The rows come from 6 hidden closed curves, with some noise, and rows from the same curve form a group. Each curve winds through 8 dimensions. The rows are also pushed far along 5 directions, which tell nothing about the answers.
(in the rows, 128 means zero)
Some rows, each with its group after it:
[126 139 104 129 141 141 148 117 127 127 128 131 146 103 101 128 115 127
 124  92 121 162 131 127 123]  q_298
[145 108 190 129 111 134  87 133 127 136 121 145 106 169 151 148 163  96
 154 132 132 122 120 113 129]  q_361
[104 167 126 120 131 146 138 120 122 120 142 131 142 135 143 139 130 107
  84 144 114 107 127 124 109]  q_741
[142 138 132 125 146 129 140 125 130 102 123 134 130 134 132 140 128 111
 114 122 125 105 122 113 126]  q_843
[179 117 156 145 133 126 126 115 117 147 113 159 109 142 129 162 143  88
 163  81 128 148 103 119 150]  q_741
[143 139 160 152 139 125 135 101 154 143 128 111 107 120 101 125 130 149
 156 100 112 134 130 143 183]  q_843
[123  84 111 123 121  97 126 180 121 109 138 110 131 124 103 103 108 166
  98 135 147 153 120 141 154]  q_843
[105  44 139 117 192  74 113 122  98 157  67 138  95 140 187 113 161  93
 142 103 170  68 108 116 174]  q_784
[118 144  64 117  98 128 146 164 122  94 162 138 137  98 102  97  91 151
 111 143 152 127 133 147 117]  q_697
[134 134 169 120 147 134 116 159 132 129 127 132 125 156 112 140 152 131
 134 148 115 124 140 127 139]  q_298
[123  98 136 156 148 101 141 133 132 155 124  98 116 111 124 141 109 154
 105 122 120 157 132 152 177]  q_784
[115  79 105 111 182  92 124 159 112 152  99 119 141 121  84  83 146 156
 139  91 137 157 115 133 175]  q_361
[159 147 187 127 117 136 132 104 147 127 137 129 140 182 119 179 141 137
  97 164  95 143 147 100  86]  q_298
[ 91 110  90 105 117 108 115 130 125 132 132 131 134 111 136  99 126 141
 104 166 153 122 126 122 111]  q_697
[117 128 133 137 118 125 133 125 118 141 137 143 120 144 103 119 131 123
 122  88 121 139 124 141 156]  q_361
[164 130 147 150 145 123 144  95 126 142 128 108 130 130 135 150 126 119
 132  79 136 149 120 124 150]  q_784
[152 110 105 105  49 140 105 141 112 145 148 145 169 168  98 123 125 160
 134 159 122 209 137 123  37]  q_298
[177 107 100 133 135 121 144 123 107 143 128 153 125 130  96 120 124 126
 169  70 150 144 143 150 136]  q_298
[159 143 159 130  98 139 117 129 117 113 129 151 122 183 140 144 145 100
 142 122 113 103 110 116 111]  q_361
[126 149 125 127  99 152 112 128 114 141 135 139 151 148 108 123 141 119
 142 103 108 169 114 119 105]  q_361
[118 121 118 102 142 133 127 161 112 103 111 143 149 160 119 120 141 124
 124 135 119 110 137 110  91]  q_697
[123 154 148 120 113 136 111 149 141 109 149 119 122 132 128 119 135 137
 135 158 143 116 127 119 134]  q_361
[ 91 107  80 113 143 134 156 133 128 134 152  97 139  66  85  63  95 174
 111  91 152 148 149 199 175]  q_741
[181 124 158 158 102 130 149  91 134 157 131 142 119 155 121 185 115 132
 146 114 112 170 149 129 106]  q_697
[165 115 167 127 135 142 117 135 128 129 122 140 127 155 127 163 146 111
 138 131 119 139 144 123 109]  q_298
[162 156 117 142 101 118 143  91 106 158 130 167 123 170 136 150 135 106
 156 110 130 116 123 112 100]  q_298
[125 157  75 135 112 122 128 120 113 128 137 135 131 114 140 103 123 122
 162 112 159 106 124 114 113]  q_784
[189 156 180 160 142 128 148  77 139 148 107 125 113 157 145 179 138 118
 188  92 119 128 124  98 135]  q_741
[130 134 140 146 136 123 136 107 149 144 142 124 117 101 108 146 119 136
 109 125 125 156 137 135 157]  q_741
[ 52 159  82 133 192 113 126 101 134 123 124  97 113  41 194  93 130  91
  96 130 174  50 110 117 180]  q_784
[150  85  72 108 103 124 124 145  68 163 115 179 147 144 118 106 134 104
 166  76 154 173 103 140  96]  q_741
[ 62 165  85 120 116 137 122 170 128 110 158 125 145 103 124 117 115 137
  61 195 114 115 142 133 104]  q_298
[151 156 171 137 141 125 166  97 129 133 124 121 133 171 119 154 128 135
 132  91 114 131 120 108 142]  q_361
[ 79 202  43 146 113 144 109 112 138  92 159 143 116  28 181 116 111  64
 106 149 163  76 107 103 115]  q_843
[138 178 139 141 137 142 129  81 129 112 133 140 108 114 181 143 139  63
 143  97 155  70 101 102 141]  q_784
[100  63 148 119 191 111 100 148 128 144  76 123 117 119 131 117 158 122
 142 123 120 122 138 126 157]  q_741
[143  96 187 122 149  97 159 149 145 126 135  92 131 175  81 137 118 197
  81 145 110 151 144 145 171]  q_361
[143 178 127 128 125 148 132 113 143 117 132 140 131 134 108 129 136 129
 159 129 108 109 140 117 110]  q_741
[104 153 105 122  99 139 118 143 116 133 145 132 139 131 149 127 128 123
 107 176 123 116 130 133  90]  q_741
[141  91 150 117 111 132 108 160 114 119 122 144 121 158 146 142 136 113
 136 144 138 126 133 129 106]  q_697
[ 93 199 169 153 148 145 121  85 156 120 133 117 110 123 167 157 149  86
  97 146  98  66 126 100 145]  q_361
[128 110 151 110 140 147 113 121 122 134 115 125 128 133 135 105 149 113
 154  97 133 122 115 143 146]  q_697
[113  74 141 110 168 108 113 162 152 106 119 110 109 102 104  95 131 156
 114 147 142 108 147 153 177]  q_741
[168 131 125 116 116 121 124 122 135 106 129 130 140 153 127 134 133 133
 121 151 124 115 123 107  92]  q_697
[163 158 102 140 109 131 150 120 112 143 156 132 141 120  89 115 114 133
 136  70 134 173  98 147 157]  q_361
[ 79 121 105 125 167 113 138 119 146 127 149  93 123  66 108  86 114 153
  87 114 161 124 144 155 190]  q_298
[129  86  69 103 107 128 122 144 116 137 125 126 161  84  97  86 108 150
 127 111 135 208  95 146 114]  q_843
[106 134  96 134 104 124 143 101 113 152 146 128 142 121 130 122 112 134
 115 108 149 156 136 129 109]  q_784
[165 134 125  99 123 139 107 101  99 138  95 172 150 170 160 138 169  77
 177 112 136 120  95  77  59]  q_784
[104 147  58 114 123 115 117 172 116 105 154 144 147 106 103  99 121 130
  75 162 138 119 123 126 113]  q_361
[135  95 100 140 102 119 152 118 111 167 126 146 130 128 102 132 101 150
 143 100 124 179 144 158 117]  q_784
[ 99  45 114 105 138  85  90 203 106 115 108 120 128 139 124  86 138 146
 116 140 159 136 111 123 151]  q_843
[150 145 124 149 129 132 131  79 131 155 124 148 112 117 133 139 136 103
 162  95 126 120 130 132 135]  q_843
[146 144  97 145 107 131 167 120 133 123 173 113 123  79  95 108  81 152
 115  82 154 161 119 176 181]  q_697
[104 104 125 135 167 120 150 111 121 156 108 120 129 115 119 127 126 133
 128  85 125 144 144 141 155]  q_697
[143 135 156 146 122 130 139  82 144 149 140 118 104 115 147 142 121 126
 130 123 132 117 132 150 156]  q_784
[163  79 131 137 120 103 140 138 112 142 127 113 117 130 128 118 109 150
 151  92 158 157 111 154 168]  q_843
[111 164 164 148 150 120 154  75 163 132 147 101 111 123 160 172 119 133
  55 182 110  80 160 128 137]  q_843
[167 143  94 121 125 123 127  97 101 131 113 154 142 143 138 115 144  95
 173  74 151 123  91  93 104]  q_697
[ 87 170 139 119 138 155 111  95 160  95 132 126 125 110 166 139 141  99
  96 182 119  63 157 100  86]  q_784
[161 120 151 117 150 105 106  96 115 133  89 149 121 177 165 132 175  87
 162 113 140  79  96  76 118]  q_697
[104  75 142 140 164 106 145 124 115 164 113 112 107 116 144 129 122 131
 123  94 148 131 140 161 182]  q_697
[176 140 112 134 113 133 132 107 117 132 137 160 126 145 120 139 133 110
 160 102 144 122 144 126 101]  q_298
[135 176  87  91  46 173 122 136 112 117 173 148 180 159 102 105 122 147
 133 159 129 162 139 125  25]  q_741
[136  81 125 110 133 110 109 122 101 146  83 165 129 182 132 116 162 115
 184 104 137 112 136 100  90]  q_784
[113  99  82 129 113 121 123 147 124 131 134 116 133  99 134 113 106 151
 121 155 143 138 154 150 105]  q_784
[119 102 124 137 159 109 126 126 130 149 113 124 119  96 119 121 129 130
 145  97 147 155 122 127 167]  q_741
[ 94  73 121  93 131 110 102 168 147 114 127  95 143 100 109  91 121 175
  63 191 118 155 115 146 140]  q_843
[167 126 123 124 138 107 134 134 125 141 131 129 142 139 117 149 131 144
 121 147 140 156 131 109 111]  q_361
[ 67 108  90 115 131 124 114 159 112 121 127 115 144 107 150 104 124 125
  81 154 133 121 130 133 111]  q_361
[100 147  88 124 137 134 141 161 140  90 145 102 143  83  94  91 100 158
 113 121 133 139 128 138 148]  q_843
[139 100 124 136 100 131 112 154 130 125 156 120 122 105 112 120 112 136
 110 122 140 170 126 160 151]  q_843
[107 112 127 125 123 101 111 125 126 146 130 120 111 128 151 107 136 138
 124 152 153 103 119 131 151]  q_843
[114 163  61 109 119 150 133 152 127  95 186 120 151  65 114  97 101 133
 101 140 186 135 151 144 109]  q_298
[130 142 128 122 108 132 138 134 110 121 145 127 143 158 145 137 124 123
 116 131 148 126 129 115 100]  q_843
[ 85  99 117 108 120 133  93 163 131 104 128 119 135 104 140 107 130 122
  89 161 130 133 119 127 118]  q_298
[107  71 105 100 159 105 121 132 111 151 110 152 123 118  91  74 147 133
 144  82 157 133 125 148 168]  q_741
[120 126 107 115 144 160 112 132 103 128 111 149 137 107 128  99 148  80
 174  60 141 136 106 132 133]  q_741
[115 138 164 133 139 131 117  78 143 141 126 124  99 118 183 140 146  94
 128 139 142  76 126 124 145]  q_784
[ 52  79 131  75 151 113  85 169 124 121 116 109 131 137 145  66 161 148
  98 189 149  76 141 136 131]  q_741
[135  84  76 129 123 107 123 152  67 156 101 157 145 139 130 114 131 101
 170  52 162 180  91 110 118]  q_784
[154 184 102 159 139 140 172  83 127 155 131 144 126 105 120 155 113 118
 167  88 122 134 143 132 126]  q_298
[110 118 104 107 107 141  89 154 115 122 133 135 133 107 164 110 138 104
 141 158 164 124 119 120  96]  q_298
[134 110  95 118 126 117 137 110 129 120 139 121 133  97 119  97 112 140
 125 103 166 136 126 136 137]  q_298
[157 138 188 131 134 122 117  93 137 127 118 120 129 186 173 182 158 105
 102 167 108  97 131  85  90]  q_697
[153 100 126 117 123 141 120 174 123  96 128 134 133 132  99 118 122 134
 141 114 125 143 133 144 125]  q_697
[148  95  91 132 128 111 159 120 110 152 121 135 132 122 107 120 104 153
 145  97 140 154 144 157 126]  q_697
[126 126  85 137 160 110 122 143 122 130 133 145 114  84 101 100 131 111
 124  96 146 120 117 143 183]  q_361
[154 157 117 126 111 124 135 106 129 129 119 145 144 147 105 128 133 131
 156 108 114 153  97  91 108]  q_843
[148 103 153 133 100 120 133 126 108 160 130 149 130 186  84 131 136 140
 134  82 109 175 123 143 140]  q_361

New rows. What belongs after each?
[ 80 121  95  91 114 121 108 147 136 127 139 113 153 112 114  85 127 170
  84 194 124 135 128 133 104]  q_843
[160 158  91 167 145 121 181  85 125 140 132 125 133 105 109 149  97 132
 137  67 127 148 140 131 139]  q_697
[120  82 129 120 149 102 131 151 114 144 131 111 128 116 120 112 123 144
 107 108 162 160 117 144 174]  q_361
[137 116 128 113 113 142  93 140 113 120 111 152 136 145 161 142 152  88
 146 147 130 125 117  97  72]  q_784
[120 112 106 142  99 114 144 111 114 156 148 118 134 128 125 124 106 149
 119 105 151 164 142 143 125]  q_784
[107 121  92 129 144 103 139 168 111 136 124 134 133 125 110 119 119 145
  95 150 113 128 125 143 143]  q_741
[128  95 140 104 115 104  99 142 121 136 124 141 120 158 144 117 150 135
 132 170 155 112 127 113 111]  q_741
[147 167 141 127 105 163 117 144 147 103 150 126 145 129 101 144 127 135
 137 146 109 159 141 115  94]  q_361
[160 125 144 125 101 126 146 127 142 122 160 105 132 136 114 131 104 171
 114 149 143 148 142 152 129]  q_741
[104 140 117 156 158 128 136 124 140 116 124 136  94  77 138 131 117 101
 144 100 144  95 138 133 175]  q_697
[124 154 122 145 151 135 129 132 129 116 123 144 105 105 156 146 131  85
 119 138 115  73 123 134 147]  q_741
[114 232 109 153 108 157 153  81 148 112 166 123 141  97 174 185 104  99
  79 179 119 104 144  96  66]  q_741
[118 137 116 104  82 136 101 188 126 120 145 138 153 168 116 138 131 166
 104 242  98 137 163 123  41]  q_298
[108 146  58 127 141 148 113 136 105 129 106 164 144  86 136 124 135  78
 163 102 131 137 122 102  85]  q_741
[ 92 171 109 132 130 153 134 141 128 110 154 110 139  98 124 110 116 124
 113 114 134 123 131 138 142]  q_697
[115 104 139 126 142 115 129 106 122 157 119 123 129 136 141 135 137 129
 109 128 129 135 135 131 130]  q_843
[104 151 153 118 137 127 109 126 131 112 128 119 113 149 180 122 152 110
 117 172 138  45 128 113 127]  q_697
[165  95 117 130 111 145 151 148  99 149 117 159 135 149  83 130 113 139
 193  66 122 183 148 162 115]  q_697
[100  95 135 102 149 110 108 149 118 129  94 123 142 160 139 118 153 138
 128 157 126 116 133  98 100]  q_843
[152 101 105 116 129 130 127 145 130 121 129 144 128 107  82 101 122 141
 158  96 144 157 134 147 142]  q_741
[145  88 156 107 120 106 101 133 114 160 115 118 139 177 131 114 159 150
 140 142 136 151 110 120 124]  q_784
[102 142  93 121 145 119 151 150 155 100 144 103 142  96  88 111  99 185
  86 176 116 121 168 142 123]  q_741
[179 191 109 142  51 142 161 110 123 134 192 148 151 151 101 165  94 146
 110 139 136 184 135 124  74]  q_361
[105 152 104 136 170 115 150 125 130 136 131 125 111  92 118 101 124 132
 142 103 148  93 131 145 187]  q_298
[121 127 125 153 167 115 142 139 141 143 120 118 110  92  93 121 121 142
 131 102 108 136 126 157 201]  q_741
[121 242  75 146 171 154 150 100 141  76 141 138 123  51 165 133 120  59
 142 101 157  55 106  83 136]  q_361
[152 139 187 133 129 129 125 114 124 144 108 144 120 180 164 185 151  98
 135 151 104 116 115  97 106]  q_298
[159 154 120 139 118 121 177 119 128 129 148 107 150 141 105 147  94 171
 112 125 122 161 135 133 118]  q_741
[227 153 109 159 105 143 173  91 116 157 130 160 131 138  71 146 108 136
 231  30 126 190 132 142 125]  q_361
[110 152 110 127 152 130 134 118 147 122 123 121 127  95 123 115 126 135
 124 146 116 102 134 131 138]  q_784
[148 118 126 116 108 141 127 118 118 140 139 131 134 125 128 115 127 124
 135 111 141 149 116 152 128]  q_843
[120  54 131 100 127 119  75 173 110 138 106 150 123 135 136 110 158 110
 139 146 145 142 120 132 120]  q_741
[173 121 157 136 103 117 152 100 120 158 121 118 145 173 117 149 120 157
 157  96 122 190 105 111 119]  q_843
[151 127 126 136 139 110 137  66 102 169  89 172 112 157 167 147 154  79
 191  77 149 101 110  90 112]  q_697
[113 131 106 142 121 124 122 135 118 144 128 123 135 111 140 139 121 122
 121 133 127 155 120 120 119]  q_784
[132 121 125 143 139 125 126 106 139 146 128 128 110 106 124 127 128 126
 135 119 126 118 144 150 152]  q_843
[133 165 121 140 131 113 131  90 121 146 127 127 126 133 178 146 137 105
 130 139 144  97 108  95 116]  q_784
[177 190 117 151  97 148 128 121 147 120 172 142 125 111  94 147 119 127
 134 137 116 147 135 136 123]  q_361
[126 128  96 122 116 109 117 117  94 152 107 171 124 158 154 120 150  98
 162 121 146  97 112 102  99]  q_298
[143 116 138 140  97 130 108 141 136 124 154 125 115 116 124 132 119 126
 111 136 134 151 125 145 142]  q_843
[135 134 121 142 127 129 133  72 124 160 119 141 125 119 145 141 134 103
 153  89 138 139 126 114 117]  q_298
[151 152 139 123  86 133 124 102 147 142 147 132 139 155 113 141 130 157
 114 183  97 141 141 127  83]  q_843
[140 128 127 148 146 116 156  96 141 139 105 122 110 108 146 144 109 132
 146 124 116 112 126 133 145]  q_298
[127 127 182 118 135 137 135  84 144 148 114 140 116 156 133 145 147 123
 135 130 110 114 137 127 128]  q_697
[137 134 149 143 130 111 159 119 142 129 137 117 113 140 107 135 111 155
 100 127 105 123 120 148 173]  q_298
[101  95  93 131 122 117 119 164 123 134 119 132 119 108 100  92 118 152
 155 119 130 138 143 153 145]  q_784
[128 145 126 143 142 117 115 116 134 119 128 124 112 110 144 120 138 105
 136 110 148 102 108 107 161]  q_697
[159 116  98 139  85 123 143 149  96 153 141 147 137 151  97 123 109 150
 171  88 144 181 131 146 117]  q_697
[131  78 103 130 145 112 142 118  99 156 100 142 136 133 123 128 126 120
 145  72 141 162 130 128 123]  q_784
[137  82 142 136 118 117 127 179 127 128 131 129 118 144  87 132 115 163
 134 128 121 167 154 153 146]  q_697
[123 191 160 115  89 139 128 100 159 120 160 115 148 163 129 147 132 157
  78 212  95 119 131 104  80]  q_843
[129 115 170 126 142 125 145 121 127 149 129 118 130 161 112 142 134 142
  89 126 100 138 133 151 152]  q_741
[133 106 172 108 133 133 105 145 128 131 137 119 131 145 128 127 149 125
 120 132 149 149 122 125 140]  q_298
[178 180 137 123  65 161 136 133 125  95 153 147 145 173 134 160 117 126
 165 149 131 135 134  98  48]  q_361
[ 83 115  93 120 132 123 110 123 131 129 130 120 132  90 147 109 126 125
 100 154 143 120 144 126 111]  q_298
[157  93 142 123 153 117 117 150 126 134 108 144 124 140 103 139 145 129
 158 118 136 150 141 115 129]  q_361
[112 101 114 109 114 141 121 170 105 115 131 146 131 129 132 113 122 115
 134 121 150 133 128 143 115]  q_697
[104  89 124 128 165 117 141 130 121 148 103 127 129 123 112 126 129 138
 128 102 123 144 149 138 142]  q_697
[ 91 149  99 137 168 107 120 152 153  99 153 119 105  68 118 109 123 126
  61 169 137  73 139 145 185]  q_361
[128 139 150 100  62 148  80 165 118 119 163 144 144 187 121 121 155 131
 117 184 127 136 134 119  71]  q_843
[134  77 130 119 166 110 133 160 129 128 101  99 140 133 100 111 126 170
 127 128 111 145 140 148 148]  q_361
[138 121 137 127  61 122 106 132 111 139 151 132 140 187 148 145 132 139
 118 166 142 149 139 107  65]  q_784
[ 89 143 132 109 129 135 134 153 133 107 145 124 124 130 121 102 124 143
 107 152 132  92 138 146 143]  q_697
[135 154 135 147 112 146 151 117 139 139 156 107 141 120  80 130 108 159
 108  99  97 180 134 158 151]  q_361
[150 169  89 151 128 128 159 115 140 129 153 138 120  88  92 128 101 143
 156 105 144 134 151 142 145]  q_361
[128 121 120 116 112 118 122 143 109 137 144 135 140 141 133 129 130 127
 112 134 158 154 114 114 115]  q_361
[117 125 102 140 122 108 125 158 128 120 130 125 115 112 146 132 113 138
 114 175 130 103 133 134 128]  q_784
[165 142 156 147 137 112 172  90 148 140 124 113 129 156 106 161 113 168
 121 130  99 135 148 128 132]  q_843
[169 170 152 145 134 135 158  93 134 132 128 131 145 165 114 180 128 124
 111 119  89 145 133 102 101]  q_361
[149 132 110 147 144 132 156 143 142 104 142 105 137 101  79 128  98 158
 112 100 112 158 147 150 153]  q_697
[ 86  82  89  97 145 118  94 148 135 124 117 112 140  81 111  66 135 149
 117 141 143 141 123 139 140]  q_697
[166 111 115 137 133 110 146 102 131 140 126 144 121 117 105 136 119 127
 114 102 120 144 118 144 149]  q_843
[150 154 109 139 121 139 154 149 115  99 151 120 142 134 123 139 105 126
 112 112 133 129 134 134 117]  q_697
[123 197 102 161 109 125 164  79 151 129 173 109 112  82 145 137  91 136
 102 140 143 102 132 141 151]  q_843
[148 138 147 124 120 144 102 132 136  98 138 143 114 133 138 132 145  93
 134 131 137  97 126 119 125]  q_298
[135 125 112 118 145 128 137 139 122 100 122 133 137 121 123 123 123 116
 118 113 133 118 118 120 124]  q_843
[114 145  87 128 145 129 121 118 109 117 115 133 145 115 168 137 133  87
 117 123 144 107 122  89  86]  q_697
[177 184 113 143  71 150 150  77 135 115 165 142 133 120 131 142 102 113
 142 105 140 142 109 120 100]  q_298
[123 105  92 101 121 124 141 136  95 138 122 149 152 142 112 102 126 129
 133  96 148 154 113 128 107]  q_697
[135 170 122 154 121 148 155 103 141 117 150 109 132 102 147 161  98 121
  98 136 113 123 143 137 116]  q_361
